There are 3 ways to turn a row about zero (a turn may also mirror it). The second row of each pair is the first, turned, with some noise. The first 21 pairs use one turn. New pairs use 2 turns, one after the other, and a turn may come again.
In the rows, zero is written as 128.
Some pairs, each with its turns in order after it:
[ 76 170 140 115 136 170]
[ 88  87 147 113  88 163]
q_807

[142 113 109 164  89 176]
[141  64 105 129 146  94]
q_807

[123 124 163 117  86  79]
[ 85 114 148 165 127  87]
q_121

[ 79  88 106 119 152 148]
[ 76 113 138 144  81 140]
q_174

[167 107 178  89  99  86]
[ 77 145 118 192 108 106]
q_121

[109 115 132 105 177 103]
[138 166 170 132 105 136]
q_807

[129 100  95  81  77  97]
[136 163  83  91  80 153]
q_174

[141 105 120 138 114 138]
[135 134 138 125 121 158]
q_174

[131 140 140  93 174 157]
[ 96 159 135 170 139 102]
q_174

[171 140 132 145 161 143]
[162 165 128 143 109 155]
q_121

[154 126 159 111 122  96]
[116 173 115 112 146 121]
q_807

[ 91 116 161 145 136 112]
[116 147 122 129  77 112]
q_807

[175 119 108 173  94 165]
[161  77  89 118 161  99]
q_807

[149 177 118 122 135 111]
[136 136 108 124 146 178]
q_807

[ 95  80 103 179 174  93]
[196 128 109 111 154  64]
q_121

[134  98  86  80 170  88]
[146 127  60 161 180 128]
q_121

[110 115 151 173 135 121]
[117  89 155 110 148 137]
q_174

[149  93 155 138 160 100]
[145 170 112 156 124  90]
q_121

[ 77 143 158 162 128 115]
[110  74 148  98 136 100]
q_174

[161  84 123  76 142 112]
[ 97 185 102 129 132 160]
q_174

[136 140 170 159 161 126]
[146 180 162 130 129 116]
q_121

New pairs. What belongs after each?
[163  82 140 118 176 133]
[133 167 103 119 181 103]
q_807 q_174

[128 111  81 129  99 158]
[ 96 108 139 126 152 173]
q_807 q_174

[157  89 130 124  95 143]
[108 107 109 173 141 113]
q_121 q_807

[122  96  92 107 113  87]
[139  75 138 136 167 120]
q_807 q_174

[144 107 126 162 153  87]
[159 116 103 124 173 154]
q_121 q_174

[127  76  84 175 124 119]
[121  70 153 112 141  77]
q_174 q_807

[131  75  99 107 132 176]
[146 145  91 150  67 138]
q_121 q_174

[ 87 103  87  93 175 146]
[158 128  71 128 167 174]
q_121 q_121

[104 172  88 136 118 133]
[146 136  99 159 159  94]
q_174 q_807

[126 169 126 169 166 115]
[177 153 140 140 112  98]
q_174 q_807

[ 86 152 119 155 172 101]
[144 188 118 169 138 138]
q_121 q_121

[117  96  77 158 178  85]
[197 122 145 131 186 145]
q_807 q_174

[ 86 120 111 128 140 133]
[116 123 149 122  98 100]
q_807 q_121

[107 113 134 156  78 129]
[ 92 116 114 144 131  82]
q_121 q_121

[104  83 173 165 146 155]
[ 85  86 126 186 125 101]
q_807 q_121

[135 150 161 119  81  92]
[123 176  78 141 137 119]
q_174 q_174

[ 83 108 106 150 125 171]
[ 91 119 140 115  86  86]
q_174 q_121

[166 126 128 165 132 160]
[117 167  99 138 136 163]
q_807 q_174

[116  77  89  79 119 109]
[100  69 141  88 129 163]
q_174 q_121

[164 102 100 105 135  98]
[150 116 132 175  92 115]
q_174 q_174

[116  79 145 124 160 162]
[112 105 170 106 121  91]
q_174 q_174

[ 76 146 138 134 137 144]
[ 91 106 115 140 127  92]
q_807 q_807

[157 118 123 164 156 145]
[140 149 132 116 175 122]
q_807 q_807

[164 156 163 152 104 157]
[ 80 122 174 113  93 127]
q_121 q_121

[134 118 110  94  82 149]
[112  97 152 166 117  98]
q_121 q_807

[137 168 178 169  98  84]
[151 188 183 108 160 134]
q_174 q_807

[149 169 173  77 130 133]
[ 90 152 135 153  94  71]
q_807 q_174

[122  85 129 122 120 108]
[134 155  96 134 110 149]
q_807 q_807

[167 171 142 175 116  90]
[127 157 169 142  67  96]
q_121 q_121

[114  91 175 125 154 175]
[ 88 139 119  97  66 125]
q_174 q_807

